There are 11 hidden switches. A switch that is on adds its own fixed numbers to the row, and there is some noise. The rows also spread widely along 13 directions, which tell nothing about the answers.
In the rows, 100 means zero.
Known rows, each followed by its switches (1 for on, 0 for off):
[ 60,  83, 138, 117, 115,  73,  98,  82, 114, 110,  82, 115, 112, 113, 107,
 127, 127,  83, 108,  97, 112, 110, 130,  87, 103, 105,  70, 105, 102,  56,
  90, 111, 142, 102, 114, 123, 117, 118,  77, 120,  79, 105, 102,  96,  94]  0 1 0 0 0 1 0 0 1 0 0
[104,  88, 116,  68,  93,  44, 123,  57, 127,  79, 117,  77,  99, 121, 104,
 101, 113,  91, 141, 106,  85, 123, 147, 104,  96, 103, 105, 101, 102,  90,
 109, 109, 103, 111, 115, 101,  92,  70,  73,  93,  75, 114,  96,  98, 141]  1 0 0 0 1 0 1 1 0 0 0
[108, 111, 106, 113, 115,  99, 111, 115,  91, 117,  83,  92, 115, 107,  98,
 111,  90, 106,  96,  99,  77, 115, 120, 115,  73, 137, 100, 116,  99,  95,
 129,  98,  71,  93, 111,  99,  71,  96, 121, 111, 100,  77,  87, 135, 143]  0 0 1 0 1 0 1 0 0 0 0
[ 93,  70,  72,  70, 100,  76, 112,  87, 133,  92,  89, 113,  86, 110,  94,
  95, 105,  97, 101, 101,  95,  94, 119, 107, 112,  91,  75, 119,  80, 134,
 143, 105,  76,  95,  89, 109,  96, 119, 108, 105,  90,  81,  90, 100, 113]  0 0 0 0 1 1 0 0 0 1 0
[ 85, 102, 121,  84, 103,  80,  99,  57, 137,  76, 105, 116,  85, 105,  82,
 114,  89,  90, 108,  97, 105,  92, 101, 112,  93,  84,  63, 113,  86, 102,
 106,  83,  90,  79, 120, 106, 111,  99, 131,  92,  90,  86, 130, 114, 121]  1 1 1 1 1 1 0 1 1 1 0
[120, 101, 107,  78,  97,  65, 115,  72, 120,  87, 102, 100,  73, 104,  92,
  93,  96, 111, 134, 118,  88, 105, 109, 105,  87,  89, 103,  87, 112, 107,
 106, 104,  75,  94, 102,  99, 109,  62, 109,  81, 102, 102,  99, 108, 120]  0 0 1 1 0 0 0 0 1 0 1
[ 83,  63, 105, 104, 116, 107,  99, 111,  84, 106,  69, 116,  94,  72, 104,
 121, 104, 102,  69, 104,  79, 105, 109, 114, 106, 107,  80, 120, 100, 127,
 106, 103, 104,  85, 116, 144, 117, 100,  88, 114,  91,  91, 111, 102,  74]  0 1 0 0 0 0 0 0 1 0 0
[121, 107,  98, 122, 104,  93, 114,  90,  96,  77,  96, 114,  85, 103, 107,
 131,  67, 104,  74, 101,  56, 124, 123, 107, 108, 120, 115, 105, 129,  67,
 112,  86, 110, 120, 110, 117, 105,  66, 108,  90, 124,  88, 104, 103, 147]  0 0 0 0 0 0 1 0 0 0 0
[108, 120, 122,  83, 101,  68, 127,  80,  75, 117,  92,  99, 145,  91, 102,
  75,  74,  96, 112,  91, 144,  80, 117, 130,  69, 103, 130, 120,  88,  84,
 122,  77, 101,  91, 117,  53,  64,  82,  85,  85,  75,  91, 118, 123, 132]  1 0 1 0 0 0 0 1 0 1 0
[ 81,  92, 143,  79, 102, 101, 108,  92, 119, 104,  92,  85, 117, 116,  97,
 100, 103, 105, 149,  98,  77, 121, 113, 115,  78, 135,  62,  77,  82, 103,
 105,  86,  87,  87, 121, 127, 101, 112,  98, 121,  60, 100,  89, 132,  99]  1 1 0 0 1 1 0 1 1 1 0
[ 97,  82, 108,  90, 104,  74,  99,  64, 124,  86, 110, 137,  62, 113,  94,
 101,  97,  88, 115, 100,  88, 107, 106, 113, 123,  72,  54,  94, 113,  89,
  90,  98, 105, 104,  97, 131, 120,  84, 115,  92, 122,  73, 115, 103, 105]  0 1 1 1 1 0 0 0 0 0 1
[112,  69, 108,  91, 115,  61, 133,  93, 118, 106,  90, 122, 109, 106, 107,
 109,  90, 102,  97, 118, 108,  97, 119, 119,  92,  93,  92,  91, 106, 102,
 132, 112,  83, 115,  96, 102,  94,  82,  99, 106,  93,  79, 101, 102, 104]  0 0 1 1 1 1 1 1 1 1 0
[100,  85, 132, 115, 128,  63, 116,  98, 100, 104,  92,  99,  92, 107, 113,
 105,  96, 114, 120, 110,  95, 113, 112, 131,  67, 123,  98,  98,  93, 125,
 123, 130,  83,  89,  87, 107, 101, 102, 114, 115,  75,  76,  93, 125,  93]  1 0 0 0 1 0 1 0 0 1 0
[ 94, 103,  95, 119, 104, 102, 102, 111, 104, 113,  70, 145,  93, 100,  97,
 108,  70,  98,  78,  97,  95, 109, 112, 106, 111, 116,  69,  94, 110,  60,
 131,  73, 109, 116,  91, 107,  98, 112, 126, 117, 132,  55,  88, 115, 130]  0 1 0 1 0 1 1 0 0 0 1
[126,  70, 104,  87,  96,  84, 124, 102, 110, 111, 114, 132,  93, 102, 112,
 116,  82,  94, 107, 100,  66, 130, 129, 140, 110, 116,  84,  83, 125,  74,
 134,  84, 103, 134, 125, 149,  93,  65,  94,  94, 114,  77, 102,  92, 124]  1 1 1 1 1 1 0 0 0 1 1
[ 99, 111,  98,  88, 105, 105, 107, 131, 110, 156,  78, 105, 119,  62,  88,
 119, 109, 106,  88, 116, 106,  99, 108,  93,  70, 114,  87,  88, 103,  84,
 118,  75,  96,  95, 148, 124,  88,  75,  84, 119,  99, 102,  98,  98,  96]  1 0 1 0 1 0 1 1 1 1 1
[ 88, 112, 116,  89,  96,  85, 115,  64,  95,  91,  91, 115, 121, 101, 102,
 104,  77,  89, 101,  91, 133,  89, 104, 104,  96,  89, 112, 120, 102,  74,
 100,  73, 118,  97, 111,  82,  95,  87,  89,  87,  81, 102, 112,  99, 114]  1 0 0 0 0 0 0 0 1 0 0
[120,  90, 114, 102, 107,  42,  93,  72, 108,  95, 117, 129,  56, 101, 104,
  90,  99,  86, 101,  99,  88,  98, 128, 147, 103,  88,  74, 112, 101,  90,
 126, 101, 108,  92, 112, 123, 102,  90, 128,  70, 128,  82, 143, 112, 141]  0 1 1 0 0 1 0 1 1 1 0
[ 99, 107,  86,  74,  87,  87, 114,  98, 104, 120,  74, 105, 117,  93,  90,
  87,  91,  95, 105, 101, 121,  93, 125,  96,  94, 110,  99, 114,  91,  84,
 142,  67, 106,  93, 118,  76,  69, 105,  88, 104,  94,  94,  90, 108, 148]  0 1 0 0 1 0 0 1 1 0 0
[ 99, 125, 133, 105, 107,  95, 113, 107,  88, 128,  66,  93, 145,  94,  90,
 105,  89,  99,  97, 103, 115, 102, 119,  97,  62, 128, 102, 105, 100,  61,
 108,  81,  91,  92, 131,  76,  77,  85, 102, 108,  91,  91, 102, 139, 139]  0 1 1 1 0 1 0 1 1 0 0
[ 98, 102, 100,  77,  89, 102,  91, 107, 114, 117, 102, 101, 108,  99, 102,
 101, 103, 102, 131,  90, 105, 105, 104, 137,  75, 128,  74, 104,  77, 116,
 151,  69,  80,  71, 122, 118,  81, 125, 114,  99,  71, 113,  91, 109, 106]  1 0 1 0 0 1 0 0 1 1 0
[141, 101, 109,  90, 100,  83, 125,  75, 116,  93, 122, 127,  98, 130, 111,
  98,  78,  94, 117, 106,  76, 112, 102, 124, 100,  90, 100,  71, 133,  71,
  95,  90,  70, 129,  92, 122, 102,  49, 122,  65, 114,  98, 103, 108, 105]  0 0 1 0 0 1 1 0 0 0 0
[ 96,  73, 114, 104, 110,  92, 110, 101,  87,  88,  91, 105,  96,  98, 117,
 113,  92, 114, 113, 104,  75, 121, 114, 122,  99, 123,  96,  96, 106, 112,
 111, 107, 108,  99,  94, 129, 115,  99,  86, 110,  81, 101,  90, 102,  85]  0 0 0 0 0 0 0 0 0 0 0
[117,  74,  89,  86,  97,  81, 117, 119,  90, 122,  90, 111,  94,  73, 115,
 104,  91, 113, 101, 109,  80, 116, 127, 127, 100, 119, 109,  89, 113, 104,
 138,  92, 112, 115, 118, 133, 100,  76,  70, 107, 100,  92,  92,  83,  99]  1 0 0 0 0 0 0 0 0 1 1
[101,  85, 144, 112, 114,  65, 111,  92,  98, 113, 105, 139,  99, 111, 116,
 102,  81, 100, 124, 101, 113, 108, 111, 145,  90, 109,  66,  79, 108,  69,
 123,  93, 117, 108,  97, 117, 104, 103, 118, 104, 102,  79, 110, 111,  93]  1 0 1 1 0 1 0 1 1 1 0
[ 97, 111, 127, 114, 103,  58,  85,  66, 120,  80, 125, 114,  77, 115, 113,
 110,  89,  92, 140,  95, 122, 112, 104, 139,  72, 114,  68, 100,  87,  79,
 122,  88, 114,  71,  98,  98, 104, 122, 126,  89,  87, 103, 110, 110, 119]  0 0 0 1 1 1 1 1 0 0 0
[ 85, 130,  97,  85,  96,  62,  90,  61, 138,  90,  82,  95,  70, 100,  74,
  95, 115,  96, 112, 102, 116,  91, 121,  62,  94,  83,  86, 118,  93,  76,
  98,  97, 106,  81, 111,  77, 111,  94, 113,  93, 112,  98,  98, 110, 146]  0 0 0 1 0 1 0 0 0 0 0
[110,  96, 102, 100,  97,  92, 110,  77,  94,  61, 100, 104,  94,  82, 109,
 118,  63, 118,  96, 106,  91, 103,  98, 121,  86, 111, 124, 110, 100, 115,
 108,  80, 104,  82, 105, 100, 117,  82,  90,  88,  76, 116, 118,  97, 100]  0 0 0 0 0 0 0 1 0 0 0
[ 99, 143,  94,  73,  83, 121, 102,  76, 124,  99,  82,  95, 110,  88,  69,
 105,  83, 100,  99, 102, 106,  88,  88,  70,  78,  94,  97, 101, 101,  77,
  86,  49,  85,  79, 137,  84,  98,  74, 106,  83,  96, 114, 108, 117, 132]  0 1 0 0 1 0 0 1 1 0 0

New rows, each followed by its switches (1 for on, 0 for off):
[125,  85, 100,  86,  99,  68, 111,  73, 129,  78, 128, 113,  90, 114, 106,
 119,  98,  86,  97, 108,  78, 108, 117, 131, 100,  91,  88, 106, 112,  98,
 118,  97,  76, 107, 111, 129,  98,  71, 116,  70, 101, 116, 123,  96, 122]  0 0 1 0 0 1 1 1 1 0 0
[133,  65,  89,  75,  97,  50, 115,  86, 113, 108, 114, 119,  75, 103, 104,
  93, 116,  79,  94, 107,  72, 110, 143, 130, 117,  83,  91, 114, 120,  99,
 132, 111,  88, 120, 117, 138,  90,  61, 101,  70, 127,  97, 119,  90, 136]  0 1 1 0 0 1 0 0 1 0 0
[ 85,  84, 117,  89,  96,  92,  76, 105, 100, 119, 106,  97,  99,  75, 109,
 119, 130,  81, 106,  88,  96, 117, 118, 138,  79, 121,  67, 125,  83, 114,
 125,  91, 108,  67, 147, 152,  99, 115,  91,  99,  74, 126, 118,  93,  91]  1 1 0 0 0 1 0 0 1 0 0
[105,  72, 115,  96, 114,  71, 125, 117, 101, 128,  88, 125, 103, 127, 108,
  88, 100,  92, 110, 105,  82, 114, 125, 138, 104, 114,  66,  78, 108,  96,
 135, 113,  74, 131,  83, 124,  79,  99, 120, 115, 112,  56,  83, 120, 106]  1 0 0 0 0 0 1 0 1 1 1
[101,  99, 149, 135, 125,  38,  95,  78, 105, 110, 101, 114,  66, 109, 106,
 117, 120,  95, 119, 110,  96, 119, 128, 114,  82, 102,  85, 100, 119,  65,
  96, 134, 121,  95, 112, 120, 116,  78, 116,  92, 117,  91, 121, 112, 122]  0 1 1 1 0 0 0 0 1 0 0
[104, 111, 111, 135, 113,  95, 102,  90, 100,  89, 104, 133,  81, 102, 108,
 136,  62, 106,  86,  97,  89, 112, 101, 130,  91, 122,  94, 113, 109,  79,
 133,  73, 108,  95, 104, 112,  96, 100, 143,  98, 111,  77, 109, 109, 138]  1 0 1 0 1 0 1 0 1 0 0
[108, 114,  96,  97,  86,  90, 104,  61, 113,  56, 108, 121,  82,  97, 105,
 117,  52, 108, 111,  95, 114, 101,  92, 122,  90, 107, 108, 112,  99,  88,
 127,  58, 107,  78, 105,  89, 112, 100, 114,  73,  85, 114, 108,  92, 128]  0 0 0 1 0 1 0 0 1 0 0
[ 79,  80, 131,  94, 110, 104, 124,  72, 112,  66, 101, 103, 137, 140, 112,
 125,  80,  89, 112,  91,  91, 110, 107, 125,  94, 121,  88, 115,  87, 108,
 113,  95,  73,  98,  92, 103,  94, 121, 115, 105,  49, 101,  96, 118, 102]  1 0 0 0 0 1 0 0 1 0 0
[122,  89, 112,  95,  93,  70, 134,  72, 103,  80, 101, 140,  96, 119, 113,
 103,  56, 106, 122, 111, 102, 111, 107, 118, 113,  95, 101,  67, 132,  55,
 112,  81, 117, 133,  84,  97, 106,  68,  97,  86, 108,  92,  95,  91, 111]  0 0 0 1 0 0 0 1 1 0 0
[110, 103,  89,  70,  94,  94, 133,  78,  96, 106,  80, 133, 121,  85,  93,
  88,  61, 102,  90, 111, 136,  72,  91,  99, 102,  69, 111,  92, 112,  86,
 104,  59,  99, 108, 101,  76,  92,  66,  86,  89,  98,  90, 106,  98,  98]  0 0 1 0 1 0 1 1 1 0 0
[112,  63,  91,  60,  94,  83, 131,  78, 129,  80,  97, 105,  96, 117,  99,
  97,  91, 100, 116, 106,  74, 107, 117, 119, 109,  97,  93,  98,  98, 130,
 124,  98,  67, 106, 101, 119,  99,  86,  96,  92,  79,  95,  96, 104, 114]  0 1 0 0 1 1 0 0 1 1 0
[122, 131, 121,  98, 104,  99, 122,  88,  80, 100,  87,  88, 111,  98,  92,
  93,  63, 116, 112,  95,  88, 100, 104, 121,  66, 126, 125, 110,  99,  94,
 111,  74,  77,  82, 126,  77,  79,  73, 114,  84,  93,  81, 106, 140, 153]  0 0 1 0 1 0 0 0 1 1 0
[ 93,  95, 107,  88, 109,  96, 116, 109, 134, 126,  88,  83, 127, 116,  89,
 119, 128, 101, 117, 112,  77, 113, 121,  76,  80, 120,  80,  85, 104,  86,
 105, 112,  77, 105, 124, 119,  90,  84,  86, 122,  82, 109,  81, 113, 106]  0 0 1 0 1 0 0 1 0 1 0
[110, 139, 115,  79,  87,  97, 107,  76, 115, 101, 105,  93, 107, 110,  83,
 101,  84,  93, 129,  95, 109, 108,  95, 103,  68, 105,  95,  99, 104,  77,
 101,  67,  75,  84, 129,  87,  83,  71, 122,  78,  94, 105,  99, 121, 137]  1 0 0 1 1 0 0 0 1 0 0
[105,  95, 112,  87, 101,  99,  92, 123, 100, 136,  86,  99,  96,  95,  95,
  93, 126,  99, 118, 104,  85, 118, 104, 113,  78, 115,  61,  87, 106, 108,
 109, 104,  71,  84, 120, 135,  94,  88, 112, 103, 109, 101,  86, 119,  89]  0 0 0 1 0 0 0 0 1 0 0
[ 91,  87, 127,  86,  99,  78,  92,  71,  91,  85, 112,  98,  96,  93, 116,
 108, 111,  88, 116,  87,  94, 116, 120, 126,  94, 101,  85, 113,  98,  98,
  83,  95, 125,  84, 124, 137, 118,  89,  71,  88,  77, 118, 122,  95,  87]  0 0 0 0 0 1 1 0 0 0 0
[104,  93, 118,  87, 101,  85, 147,  51, 117,  55,  93, 121, 119, 139, 100,
 109,  54,  95, 104,  98,  95, 101, 108, 105, 112,  90, 107,  99, 116,  71,
  95,  87,  85, 127,  88,  80, 104,  72, 105,  85,  88,  83, 106, 112, 129]  0 0 0 1 0 1 0 0 1 1 0
[116,  83, 112,  74,  98,  39, 126,  63, 120,  88, 111,  93,  88, 118, 106,
  90, 108,  94, 135, 114,  98, 109, 135, 110,  94,  90, 103,  94, 107,  93,
 109, 116,  97, 111, 104,  99,  94,  69,  80,  87,  89, 109,  99,  98, 129]  0 0 0 0 1 0 1 1 1 0 0
[ 77, 107, 103,  88,  99,  83,  98,  72, 115,  99,  70, 137,  79,  97,  80,
  86,  86,  97,  91,  94, 104,  83, 124,  90, 131,  86,  60, 108,  94,  64,
 113,  65, 134, 100, 109,  99, 107, 115, 111, 106, 128,  63, 116, 116, 147]  0 1 1 0 0 1 0 1 1 1 0
[109, 121, 132, 111, 111,  93, 101,  85,  72,  94,  81, 101,  96,  65,  99,
 109,  71, 116,  90, 105, 104,  99,  91, 104,  67, 103, 119, 106, 116,  91,
  68,  86, 107,  81, 122, 101, 125,  54,  94,  85,  98,  96, 125, 116,  91]  0 0 0 1 0 1 0 0 0 0 0
[ 98,  70,  91,  78,  92,  68, 100,  91, 111,  94, 108,  98,  90, 107, 114,
 101, 111,  93, 128,  95,  97, 115, 132, 138,  96, 121,  79, 122,  79, 125,
 159,  98,  98,  80, 109, 118,  82, 131,  94, 100,  73, 110,  87,  92, 127]  0 0 0 0 1 1 0 0 1 0 0
[ 95, 123, 123,  90,  87, 116,  84,  76, 116,  94, 113, 114,  91, 107,  95,
 107,  85,  98, 133,  82,  77, 118,  97, 119,  93, 117,  63,  85, 100,  69,
  95,  53, 110,  87, 131, 136, 113,  98, 120,  86,  96, 104, 111, 116, 114]  1 1 1 0 0 1 0 0 0 1 0
[113,  91, 111,  91,  86, 102, 107, 108,  89, 115, 106, 100, 129,  81, 119,
 123,  88,  99, 115,  98,  89, 129, 123, 123,  80, 139, 102,  89, 110,  66,
 117,  64, 129, 100, 144, 133,  93,  83,  55,  98,  75, 130, 100,  88, 106]  0 1 0 0 1 1 0 1 0 0 0
[113,  97,  98, 127, 120,  51,  98,  95, 147, 112, 114, 142,  67, 101, 106,
 131,  97, 100,  91, 122, 113,  99, 101, 116,  81,  93,  78,  87, 111,  77,
 134, 110,  98, 105,  89, 122, 111,  96, 136,  97, 114,  92, 109,  87,  92]  1 0 0 0 1 1 1 1 0 1 0
[ 80,  92, 123,  59,  94,  80, 129,  75, 107,  98,  69,  91, 118, 111,  82,
  77,  94,  96, 119,  96,  87, 101, 140,  92, 116, 103,  85,  96,  91,  88,
 101,  85, 106, 117, 116,  92,  93,  89,  78, 116,  90,  72,  97, 124, 143]  1 1 0 0 0 0 0 1 1 1 1
[114,  98, 122, 105, 109,  92, 106, 115,  86, 115,  93, 118,  98,  98,  96,
  97,  81,  97,  89,  96,  78, 108, 107, 146,  86, 119,  69,  99, 105, 100,
 129,  93,  72,  98, 112, 119,  82,  86, 142,  96, 122,  62, 112, 134, 120]  1 0 0 1 0 0 0 1 1 1 0
[116,  59,  77,  74,  92,  80, 112,  99, 105,  82, 101, 119,  72,  69, 108,
 117,  77, 111,  83, 114,  60, 116, 131, 124, 121, 105, 100, 101, 110, 120,
 136,  84, 112, 119, 113, 143, 116,  74,  79, 100, 106,  97, 108,  74, 107]  1 0 0 0 0 1 0 1 0 0 1
[107,  94, 112,  93, 113,  78, 125,  69, 130,  77,  96, 122,  91, 125,  97,
 102,  73, 104, 108, 119,  98,  92,  91, 103,  94,  84,  86,  83, 109,  97,
  98,  96,  70, 108,  74,  95, 110,  84, 131,  93,  97,  84,  99, 117,  99]  0 0 0 0 1 1 1 1 1 0 0
[ 96,  99,  93,  65,  96,  79, 100, 100, 124, 138,  83, 117, 115,  95,  83,
  72, 127,  82, 109, 105, 133,  83, 105,  99,  91,  75,  58,  99,  94,  95,
 113,  95,  75,  92, 106,  99,  83,  94, 105,  99, 107,  91,  98, 113,  93]  0 1 1 1 0 0 1 1 0 0 0
[ 81, 112, 101, 105, 102, 113, 112, 100, 102, 107,  65, 121, 111,  89,  98,
 119,  73, 118,  98, 108, 113,  99,  97,  83,  94, 116, 103,  94, 104,  75,
 118,  69, 116, 100, 102,  94, 108, 104,  96, 120,  86,  99,  78,  99, 101]  1 0 0 0 0 0 0 0 1 0 0
[107,  86, 109, 117, 113,  70, 109, 109,  97, 101,  89, 100,  88,  93, 110,
 124,  90, 107,  86, 110,  65, 127, 144, 112,  91, 134,  98, 104, 109,  84,
 129, 106, 116, 111, 114, 122,  98,  89,  92, 115, 107,  85,  97, 107, 142]  0 0 0 0 1 1 1 1 0 0 0
[122,  84, 119,  91, 107,  77, 125,  91,  83,  91,  88, 102,  86,  97, 103,
  88,  82, 114, 114, 112,  69, 116, 113, 115,  96, 105, 109,  85, 122, 111,
  92, 115,  83, 111,  94, 111, 112,  53,  95,  93, 107,  81,  97, 120, 101]  0 0 0 1 0 0 0 0 0 0 0
[ 83, 105, 132, 105, 109,  79,  82, 101,  84, 130,  82,  99,  87,  83,  96,
  87, 120,  97, 125,  92, 109, 111, 113, 114,  73, 113,  65, 106,  91,  96,
  96, 105, 113,  67, 124, 117, 102, 106, 100, 109, 101,  83, 105, 127, 103]  0 1 0 1 1 0 0 0 0 0 0
[120,  94, 103,  82, 100,  75, 116,  97,  96,  95,  78, 108,  77,  74,  90,
  94,  71, 120,  90, 116,  73, 107, 130, 115, 100, 108, 100, 100, 108, 108,
 131,  83,  94, 111, 114, 105, 101,  67, 110, 103, 123,  73, 104, 116, 145]  1 0 1 1 0 1 1 1 1 0 0
[ 93, 111,  66,  84,  97, 119, 102, 100, 147, 109,  81, 115, 100, 114,  75,
 117, 108, 100,  94, 110,  85,  95,  95,  61, 107,  91,  76,  97, 108,  84,
 112,  82,  68, 104, 101, 111, 101,  92, 125, 104, 112, 107,  77, 101, 107]  0 0 1 0 0 0 0 0 0 0 0
[ 94,  66, 127,  75, 116,  60, 117,  80, 111, 116,  98, 103, 107, 104, 100,
  86, 127,  89, 122, 109, 103,  93, 116, 115,  93,  79,  75,  97,  97, 119,
  89, 129,  88,  95, 108, 122, 105,  79,  79, 101,  81,  94, 120, 113,  73]  0 1 1 0 1 0 0 1 0 1 0
[101, 126, 131, 110,  98,  94,  83, 100,  96, 134,  97, 124,  89,  81, 100,
 105,  94,  93, 120,  91, 118, 111,  99, 122,  70, 114,  64,  83, 108,  51,
  98,  64, 129,  77, 143, 126, 106,  93, 102,  92, 111,  92, 116, 108, 108]  0 1 0 1 1 1 0 0 1 1 1
[104, 100, 105,  68,  85,  95, 110, 110,  90, 136,  76, 116, 117,  81, 111,
  72,  83, 113, 137, 106, 129, 101, 105, 122,  83, 118,  97,  76,  94,  95,
 133,  61, 108,  98, 106, 102,  89, 105,  81, 108,  76, 102,  75, 103,  86]  1 1 0 0 0 1 1 0 1 0 0
[ 71, 113, 132, 101,  94, 109,  86,  85,  94, 104,  99, 122, 125,  94, 101,
 109,  82,  87, 112,  73, 127, 104,  94, 133,  84, 117,  58, 106,  83,  67,
 105,  55, 126,  71, 128, 109,  98, 126, 104, 101,  79,  96, 120, 114,  94]  1 1 0 1 0 0 0 1 0 1 0
[105,  94,  87,  85,  95,  86,  88, 142,  92, 169,  79, 119, 106,  74, 101,
  84, 125,  93, 100, 104, 114,  97, 127, 120,  88, 117,  66, 100,  96,  89,
 158,  80, 103,  91, 124, 125,  70, 114,  98, 114, 117,  98,  88, 104, 109]  0 0 1 0 0 1 0 1 1 0 0
[ 94,  94, 105, 106, 104,  65, 110,  70, 127,  64,  87, 108,  72,  96,  98,
 118,  79, 121, 120, 123, 107, 102, 108, 103,  85, 109, 104,  99,  91, 105,
 129,  97, 106,  82,  89,  83, 122, 105, 105, 106,  78, 106,  98,  97, 118]  0 1 0 1 0 0 0 1 1 0 1
[ 92,  77, 125,  87, 107,  74,  96,  74, 101,  90,  99,  89,  84,  93, 104,
 101, 122, 100, 121, 102,  78, 112, 119, 115,  95,  99,  89, 111,  97, 123,
  84, 118, 102,  81, 117, 134, 123,  83,  83,  95,  79, 108, 118, 107,  88]  0 1 1 0 0 0 0 0 0 0 0
[109,  88, 115,  87,  93,  93, 114, 105,  92, 112,  99, 112,  95, 113, 112,
 101,  88, 103, 130,  96,  57, 138, 141, 126, 109, 139,  77,  78, 115,  68,
 129,  72, 119, 123, 121, 137,  89,  92,  87, 110, 107,  83,  78, 107, 145]  0 0 1 0 1 1 1 0 1 0 1
[121,  98, 107, 118, 109,  84, 128,  98, 132,  93,  96, 121,  98, 121, 103,
 139,  64, 111, 103, 125,  70, 124, 116, 100,  87, 131, 105,  75, 123,  62,
 134,  88,  89, 130,  98, 109,  99,  81, 124, 106,  99,  94,  84, 104, 136]  1 1 0 0 1 1 0 1 1 0 0
[121,  98, 102,  68,  94, 100, 124,  82,  76,  81,  87, 102, 109,  76,  93,
  84,  52, 111,  93, 105, 107,  86,  86, 134,  79,  93, 114, 113,  95, 138,
 108,  72,  66,  78, 109,  79,  91,  64, 104,  79,  86,  85, 117, 122, 108]  0 0 0 1 1 0 0 1 1 0 0
[ 81, 129, 130, 118, 112,  92,  96,  76, 109, 106,  90, 123, 106,  98,  90,
 118,  91,  98,  96,  99, 126,  83,  85,  93,  83,  88,  81,  97, 106,  55,
  78,  77, 117,  81, 119,  98, 116,  91, 113,  93, 100, 102, 126, 112,  96]  0 0 1 0 0 0 0 1 1 1 0
[ 81,  45, 101,  96, 119,  70,  99, 103, 114, 109,  82, 125,  86,  90, 104,
 112, 126,  96,  83, 115,  80, 103, 129, 104, 120,  93,  62, 109,  99, 117,
 118, 124, 109, 105,  99, 147, 120, 107,  89, 124, 102,  88, 109,  96,  77]  0 1 1 0 0 1 0 1 0 0 0
[ 90,  96, 137,  94, 104,  62,  75,  96,  81, 126,  99,  91,  80,  82, 109,
  79, 131,  93, 140,  91,  97, 117, 130, 132,  77, 118,  71, 105,  86, 101,
 100, 105, 125,  70, 126, 134, 106, 106,  85,  98,  93,  98, 113, 118, 104]  0 1 0 0 0 1 0 0 0 0 1
[106, 100, 114,  99, 104,  90, 107,  86,  87,  69,  86,  94,  95,  86, 108,
 104,  62, 125, 109, 105,  84, 106, 107, 124,  78, 129, 113, 104,  89, 116,
 116,  83,  99,  78,  98,  94, 109,  99, 102, 100,  76, 100, 104, 120, 113]  0 0 0 0 0 1 0 1 0 0 0
[119, 110,  77,  85,  95,  90, 123, 114, 109, 134,  79, 122, 124,  87, 105,
  97,  74, 116, 111, 116, 134,  89, 101, 100,  77, 115, 126,  91, 102,  88,
 153,  70,  84, 105,  94,  78,  78,  93, 101, 102,  84, 107,  70,  96, 104]  1 0 1 0 0 1 0 0 0 0 0
